The rows are grouped in 4 different ways at once. Each group adds its own fixed numbers to the row, and there is some noise. The rows also spread widely along 17 directions, which tell nothing about the answers.
Some rows, each with its group in each grouping after it:
[-29  18 -25   6  -8  -7  51   0 -10  16 -21  -7   6 -43  45 -16   4 -15
  11 -34  37 -39   7   8  19   2 -42 -14   5]	K_638 Sog (0) M
[-37  21  17 -12 -17   1  43  32 -46  34 -11   8   2 -24  -2 -16 -38  13
 -11  25 -10 -10  -5 -25 -10  -9 -11 -12  -1]	K_174 refi (1) K
[-17 -19   3 -16 -17 -32  -8  -3   2   3 -41  18   5  19 -15 -26   0   9
  19  27 -13 -31   3 -33   6   7  32 -50  20]	K_638 lig (0) T
[ -8  18  18 -13  37  12 -13  -7 -23  23  21 -42  -3 -19  18  21 -14  22
  -5 -28  11  37 -20  20   4   3 -16  10  -7]	K_59 refi (1) M
[-35  30  16  28 -22 -26  35  -9   3   9 -38  -9  24  -1   8  38 -22  18
 -15 -21  50 -18   0  32 -13 -24 -34  -8  11]	K_59 tapu (2) T
[-44 -17  -8 -15  17  22  33  31  -1  50  10 -17  20 -19 -30  17  10  -9
  21   9   1  19  22   3 -15  13   3  29  33]	K_174 gabu (5) K
[ -2  -5   7   3   0   0  -5   8 -18   1 -16 -28  12 -14  10  28 -13  25
  16 -29  -2  33 -14  25  -1  -8   3  10 -33]	K_174 tapu (3) M
[-54 -19   2  -4 -30  12  19  -5  20  33   7  -1  36  -5 -54   5  32 -10
 -17  14  29 -17  45  -5   0  20  -6  18  30]	K_59 tel (4) K
[-23 -46 -27  -8 -14 -24 -18  27   2  -6 -50  -3  39   4  -4 -26   1  43
  19  -8   9  29  -1 -16  21 -15  17 -46  -7]	K_174 Sog (5) M
[-54 -37 -59  40 -29 -17  34 -14  24 -25   0 -15   1 -13  23   1 -22  -6
 -47 -46   4   6 -23  32  22 -16 -45  10   1]	K_174 tel (3) M
[-30  17  -4  22   9 -16 -12 -12 -30   7   8  27   4 -21  -2   6  -3  47
 -62 -23 -12   8  19 -10 -19 -30  22   9 -31]	K_638 lig (2) K
[ -6  32 -33 -32  -4  18   1  11  14  25  11 -19  18 -48   1  35 -36 -23
  -4  -8  25  12 -21  53  14 -20   9  29  45]	K_59 gabu (4) M
[  4  12 -28 -25  -4  25 -37  15 -20  13  -9 -10  45 -40  -5 -14   0  24
  10 -10  -2  32 -10  -2   0  -7  16 -18  -1]	K_174 refi (4) K
[-14 -55  -1  -4 -33 -21   3  14 -30  -2 -21  -1  10 -24 -13 -12 -15  29
  -8 -22   8  27 -11   1  30  -9  24  26 -19]	K_59 tapu (0) M
[-24  -3 -13  30  -9   0   4 -50   5 -34   6   6  11  18   1 -32  65   6
 -41 -17   4 -20   9 -10  -1  16 -48  10   8]	K_174 refi (4) K
[-18 -26 -21 -52 -25  18  -2  36   2  25  -1 -23  29 -22 -23 -22 -12   0
  18  19  19  18  -9   5  39  12   7  -7   6]	K_638 refi (4) T
[-17 -36 -41 -28  20   9 -32 -28  21  -6  -5   2  -3 -29  -3 -27  18  -6
  21 -28  11  14  13 -25  10  16   9 -38  26]	K_174 tel (4) T
[-24   5 -14 -19  28 -17  11 -33  -8  -1  25  -9 -13  17  34 -61  57  22
 -17  -4   4 -29 -16  -9  37  -3 -29 -33 -19]	K_638 gabu (0) M
[-16  -8 -39   7   5  25  -4  27 -17  27   2   7  46 -14  -7 -19  58  26
  -6 -19 -25   2  11   5  15  16  16   3 -22]	K_638 lig (0) K
[-23 -14   0  -7  41   3 -20 -46 -17   7   4  -8  -8   7  13 -31  33  36
   1 -38  15   9 -30 -20  32  -8 -18 -60  27]	K_174 Sog (4) M
[-45  11  -1   1  -1 -10  27  12 -31  35  -1  -3   3 -56  15  10  -8  -8
 -31 -24  41  -4  26   3   3  37   0  57   1]	K_174 gabu (5) K
[-36 -21  20  16  28 -23 -37   3 -15  23  -6  -2  21  22 -25  16   9  66
 -37 -22   4  35  13  -9   9  -7  36  -8 -27]	K_59 lig (4) K
[-27  16   1  17   4 -19  14  -1 -49  37  -9  -6  29 -24  11   1  16  22
   3  -1 -15  -3  -8  -8 -32 -13  13  -5  23]	K_174 tapu (2) M
[  9  18  -1 -33  -2   3 -10 -41  -7 -24   2  13 -13  -2  -8 -27  -3   0
  -5  18 -13  -3 -24 -20  -5 -32  -9 -21  45]	K_59 Sog (5) M
[-45 -29  29 -26 -16 -28  11   4  -5  24  -9   2  -3  10 -29 -11  -2  12
 -11  21  31 -15  25 -22  23  20  10  -7  -6]	K_59 tapu (2) T
[-20   2  -4   6  12 -16   7  -1  16  -5 -17  16   1  43  -4  -6  44  -5
   0  22 -24 -33  17  -9  -3  26   4  -7  20]	K_174 lig (1) M
[-42   5  23 -11  19   7   4  -6 -15  46  21 -18  -1 -26  -8  13  11   0
 -14 -11  25  -2  42 -13   1  42   0  19 -19]	K_638 lig (3) K
[-22 -37 -14  16 -32  -5  21   3  22  -7  13  -1  18  13 -41   7  28  -5
  -7  11 -19  -5  24  24 -10 -24   8  46   1]	K_59 refi (0) K
[-10  37 -22 -31 -18   3  32  22  23  -7 -32 -10  25 -17   8  -2 -25 -37
  19  29  33  -7   7   9 -15   4 -38   7  52]	K_174 refi (3) M
[-15  10 -55 -14  50   2  11  24  28 -12 -24  17  14   2  17 -13   9  24
  16 -17  -5  32   9   3 -16 -51 -16 -35   7]	K_174 gabu (3) M
[-52  -9  12  18  -1 -39  33 -17 -20  29  25 -34  -6 -26  25  -9  21 -12
 -24 -18  42 -26  32   1   4  31 -26  37 -18]	K_59 refi (2) K
[-15  15 -15   7 -13   1  11 -18  -4  18 -10  47 -10 -20   3  -9  25 -13
 -15 -26   2 -80  22  -1  14  -1  10 -36   2]	K_59 refi (2) K
[-36  16   4  -5 -19   7  38  14  10   8   8 -24  21  16 -23  10 -16 -17
 -12  51 -27   9   9  -6 -37  -3 -40  22  37]	K_59 refi (5) M
[  1 -36  -3 -32  35  19 -20 -32  -2 -17  16  23 -57   6  -7 -25   0  15
   0 -29 -28  10 -23 -18  35 -19  11 -39 -10]	K_174 lig (3) M
[  8  26  -1   9 -12 -24  23   5   7 -18 -36  11   7  13  18  -2  18  19
  25  -1  -2 -29   7  23 -13 -40  -1 -19 -35]	K_638 lig (1) T
[-52  18  -7  21  14 -38  14  32 -33  42 -16 -16  45   9  19 -19  18  33
 -15  17  -9 -16  14 -20 -15  15  -3 -30 -10]	K_638 refi (2) K
[-29 -11  -7 -28 -31   7  -1  31  12  25 -17   0  51 -15 -39  -7  12  29
  16  23  22  23  44 -12 -10 -23  20 -10 -20]	K_174 lig (4) T
[-44 -24  31   1 -20 -25   1  11 -33  30 -21  17   9 -16 -24   2  -3  15
 -28   8  15 -16  39 -33   2  35  30  16  -1]	K_638 refi (2) M
[-25   7 -11  -2  20 -25  27 -14  -1  -5   4  38 -12   0  -4 -32  26  26
 -14   1   5 -20  30 -20 -16 -67   1 -18  -7]	K_638 lig (4) K
[-14  -5 -10 -17 -60  21  -6  -1   8  -5   0 -12  23  -5 -20  -7  -5  -1
 -27  10  -5  -1  -8  13  27  22 -11   5 -24]	K_59 lig (2) T
[ -8  25  27  -3 -11  10   9 -39 -11 -16  16  16 -31 -16  -8   6  -4  19
 -28 -13 -17 -14  22  -6 -23 -40 -12  -4 -60]	K_59 tel (2) K

New rows, each followed by its group in each grouping:
[-35  -6  28  14  26 -16  43  -1 -17  27  26 -11  -5  30 -12  -5  58  11
   1  15 -12 -17  23   2 -11  -2  -5  30 -17]	K_638 lig (3) K
[  3   6 -38 -22  16  20 -16  -4  12  14  24   7   6 -23 -13   5  19  -9
  16   5 -45   2  15   3 -25 -24  33  -3  17]	K_638 lig (5) M
[  0   4  20   3   4 -12  13 -32 -12 -49 -23  11 -22  16   6  -7  -3  20
 -16 -15  10  13 -26   2   7 -23 -28  16  20]	K_174 Sog (0) M
[-23  31  42   6 -12  33  16 -28   3  30  -1  -4  21  17 -37  30  45  -7
   9  18  -1 -27  28   0 -34  25 -17   6  20]	K_174 lig (3) T
[-15 -11  -5  -7 -54  -6  11  22 -17  35 -17   2  26 -35 -22   5  -3 -23
  11  17   1 -37   8  10  16  22  43  23  14]	K_638 lig (4) K
[ 34  46 -15 -51  -6  -5   5  12  -6 -21  -7  23 -12 -39   8  -7 -21 -15
  10  21   8  -5  -3  22  -4 -35  28  40   6]	K_638 lig (0) T
[-58 -21 -35  25 -23 -22  14   8   4  22 -34  -7  39   4  10 -19   4  26
  -8  -7 -13 -13  -4 -14   5 -12  -9 -64   1]	K_174 gabu (4) M
[ -3  66 -13 -13  32 -15  33 -19 -10   4  -2  15  -8 -16  45 -28  21  -4
   2  -4  15 -38   0  -1 -13 -35 -30 -23  25]	K_59 lig (0) M
[-27  19 -17  -5   8 -28  33  23 -20  20 -20 -16   5 -39  38  -1 -44   8
   6  -9   6  13  -8   5 -15 -34 -11 -14  -2]	K_59 gabu (2) M
[-31  32   3 -14  15 -16  13   5  34  28  25 -11   5  14  -4  15  19  22
  -3   2  34 -35  39  31   5 -57  -4 -29 -49]	K_59 refi (4) K
[-44  -4  29  21  11  13  30 -23  -2  15   8 -20  -2   7 -16  34   7  17
  -8 -23   6  17  19   4 -28   0 -38  14 -13]	K_174 tapu (3) T
[-33 -28 -38  24 -20  -5 -13 -31  45 -15   0  21 -15  12  -7   5  25 -42
 -40 -23 -12 -66  29   5  27  58  -3  -9  15]	K_59 refi (2) K
[-48 -11 -16  17  14  -4 -15 -23  -3  28   5   7  10  -8   3  -4  38  31
 -33 -49  21 -24  14   0  26  14   4 -35 -19]	K_174 tel (5) K
[-32   4 -19  14  43  20 -12 -17  21   1  -2  23   0  26  -4   8  30  51
 -22 -43 -16  -1  10   5   3 -33 -11 -61 -29]	K_174 gabu (2) K
[ -3   9 -22 -15   3  11   9  17  17 -27   9  14 -15 -10   0   8  -3  -2
 -23 -11   0   0  26  24   9  -8  -9  36 -43]	K_638 refi (2) K
[  2 -12  10 -38 -20 -11 -27   3 -39  -8 -16 -22  15 -44  -7 -14 -44  35
   2   1  13  51 -15 -16   5  -6  20  11 -22]	K_638 tapu (0) K
[-29  -6 -22  -5  26  -4  -7  25  13 -14  -7 -33  36  33  -4  -1  -5  34
 -12  16 -10  63 -17   5  -8  -6 -27   6  25]	K_174 refi (0) M
[-29 -11  33 -22  -4 -11  -1 -11   1   9 -17 -27  -4  30 -12  -6   3 -10
  11  32  -4 -18   2 -25  12  62 -11 -21  12]	K_638 tel (3) M
[-25 -14  -7  -6  46  16  -8 -29  32   9  42  -2 -23  44 -26  13  45  -1
 -12  -5 -20 -13  -8  23  24   6   6   1  34]	K_174 lig (0) K
[-61 -17  -1  15  13 -16  33 -15 -22  38  29  18 -16   4 -13  -5  23  17
 -41  -8 -11 -28   0  -5  10 -10  10   6  15]	K_174 tapu (0) T
[  6  21 -27  -9  42   5  -4 -20  29 -30  12 -12   1  11   9  10  37  -1
   0 -18  19  19 -10  47   2 -16 -19  40  25]	K_174 gabu (4) K
[ 17  -6  -6 -28 -11   5  -1   2 -39 -10  11 -12  11   0   1 -31  30  23
  -3   3  -6  15 -64  29  46 -15   7  25   2]	K_174 tapu (4) M
[ -8  -2 -23  15  16  -6  14  19  10  12 -30 -19  39 -19   4  22  12  10
  46 -25  14  22  25  21 -33 -24   1   2   3]	K_638 lig (3) K
[ -6  25 -23 -38   6  16  38  30  -6  38   7   7  10 -31   3  -6  19 -14
  17  -2  23 -30 -10  38  32 -19   7  11  25]	K_59 tel (0) M
[-20 -15 -26   1  23  21 -18 -27  17  26   6  18  -5 -32 -10  32  18 -21
 -11 -55  14 -14  15  21  19  23  20  13  40]	K_59 gabu (3) M
[-39 -15  11 -11 -11 -42  26  23 -42  32 -18  15  15  -8 -10 -37   4  17
  -4  41  -7 -10  16 -44 -10  -4  26  -5  17]	K_638 lig (2) M
[-28  34  18  10  -4 -35  -4  11 -36  27 -14 -46  45   9  21   2   3  37
  -8  16   3  -2 -10   5  -9  18  -5 -10 -37]	K_638 tapu (3) K
[-42  42 -29  -5  31   8  28  -2  16  12   9  -7  -5 -34  28  10 -27   1
 -13 -19  16  18  26  -1 -35 -28 -44 -17  -1]	K_174 lig (2) T
[-18   0 -27  11 -24 -14  35  -3  -9  -9 -29  -7  30 -29  15 -22  -2  -2
   1  -8  20   7  -8  -1 -11 -17 -33   7  38]	K_638 lig (4) M
[-17  50  23 -33  23  -9 -21 -17  -2  25  28 -11  20  17 -15   0  50  11
 -19  43  21  -8  19   3  -8  20  19  31  21]	K_174 lig (0) T
[  3  -3 -13  25 -31 -14 -12 -15 -13  -6 -32  11  29 -37   6   6  15  25
   3 -43  14  -9  16  16 -10 -22  21  -3 -28]	K_638 lig (2) K
[-11 -10   3   9  38  -2   2 -32   6 -24  -4  27 -26  27 -14   6   1  40
 -18 -31  -7  16 -21   8   1 -52  -5 -14  23]	K_638 lig (0) T
[-30  -3 -46  21  -7 -13  24  24   9 -13  -1 -29  31 -10  24  -2  18   4
  -1  -1 -23  25  23  15 -22 -12 -23  24 -36]	K_174 Sog (2) M
[-18  -3 -30   1  -6  -8   0  17   1  21   0 -14  45 -19  -5   1  38  10
   8  -6   5   1  30  18 -10  -3  13  12 -19]	K_59 tapu (2) K
[-32 -21  -2 -17 -41 -23 -11 -13 -19   2  -8  34  15 -22 -31 -36   6  23
 -37  19  15   0  19 -36   1 -12  31   4  10]	K_174 lig (2) T
[  0  55 -10  21  23   6   7   3 -42  -9 -19  49  10 -22   3  21  -5  31
 -45 -30  -6  10 -19  18 -18 -46   8  33  25]	K_174 Sog (3) K
[-45  -8   9  -5  65 -16  29 -13   8  23  35   2 -39  26  -5  -8  15  18
  -4  -4  -6  -8  22 -12 -12 -44 -15 -31   3]	K_59 refi (2) K
[-37 -22 -21  34 -13 -17  47  -4   3 -10 -11   9  16  -6  12 -33  58  12
   1 -25  12 -26  50  -8 -16 -18 -33   7 -38]	K_174 refi (0) K
[-24 -31  32 -12  14 -19  18 -18   1   4  20 -45  -6  32 -21   0  14  18
  19  19  -2  28  -7   3  -6 -26 -16   9   5]	K_59 tapu (4) M
[ -8  29  -8 -25   2 -36  36  49  -1  31 -17 -19  18 -19  19   5 -18  -6
  46  28  19 -12  14  27 -20 -41  14  -4  -4]	K_59 refi (2) T
[-50  -5  41   7  12 -29  20 -32 -12  21  29 -23 -10  16 -23   0  16  16
  -3  33 -19  -7  38 -33 -41 -19   0   5  -6]	K_638 Sog (0) K
[-31  31   2  13  22  10  38  11   6  26  12  -7   8  18   0  17  21  30
  -2 -12   1 -10   3  31  -4 -51 -22 -19 -26]	K_174 lig (4) K
[-21  -1  -9  -5  -5  -7  38 -33 -35  12  28  15 -35 -10  19 -51  37 -26
 -17   3 -28 -61 -21 -17  27  12 -14  -6  17]	K_59 Sog (5) T
[-11  23  20  -6  11   2  12 -30   8 -10  -9  26 -28   4  -7   7   4   0
  -2   0  -7 -26  33 -21 -28  -9 -11 -13  -5]	K_638 lig (5) T
[-23  22   5   7   9   6  -4  -4  13 -13 -36  35   9  51 -27   9   7   1
 -28  26 -28 -24  -3 -18  -9  33  -9 -24  60]	K_174 lig (2) K
[-68  13  27  -2  20  -9  19 -16  -9  53   7   7  12   1 -22   3  27  27
 -22   3  38 -17  37 -21 -14   0  -5 -23  19]	K_174 tel (2) T
[-36 -27  -9  -2  -1  -4   1  -3  -8 -12  -6  -1 -17 -17  -4  -2 -42  22
 -24 -19 -18  31  10 -28  -8  -4 -12  -8 -34]	K_174 tapu (5) K
[-31 -15  11  16  -8   6  -3  -7 -33  19  28 -32  20   6 -11  -2  22  34
 -38 -11  -9  14 -24  17  21  15 -11  21 -20]	K_638 refi (2) K
[-32 -33   7   2  27 -25  33 -15  34 -24 -14   4 -46  29 -12  26 -27 -14
   1  -9   7  -3  12   3   0  -9 -20  11  34]	K_638 tapu (4) M
[-12 -27 -63  -6   1  -1 -22  27   4  -9 -30   0  38 -24  15 -30  -3  39
   4 -32  -6  41  -1  -6  17 -11   9 -33 -30]	K_638 lig (0) T
[ -5   0  38 -10  36 -11   5  -3 -18  -8 -21 -10 -13   7  -2  20 -19  45
   6 -28  30  45  -6   8  -4 -24 -15   4 -18]	K_59 tapu (2) T
[  2   5 -19  -2  29  -5 -15 -33  -6 -37  12  -9  -9   6  43 -51  58  34
 -12 -28 -12  11  12 -17   5   0 -34 -17 -68]	K_638 lig (1) M
[-17  -5 -17 -26  19 -20  16  -3  13 -27  22 -26 -15  22  11 -22 -17  23
 -22   6  20  38 -43  29  30 -41 -32   8   5]	K_638 lig (2) T
[-35  -9   5 -42  -9 -12  -3  33 -35  39  17 -10  27 -16 -18 -26   6  44
 -20  26  19  24   0  -8  31 -16  30  10 -30]	K_174 tapu (4) M
[  1  38 -33 -12  34  16  14  12   5 -11 -13  28 -10 -10  16  17 -11   5
 -14 -33   7  -1 -28  41  18 -35  -8  -1  21]	K_174 tel (3) M
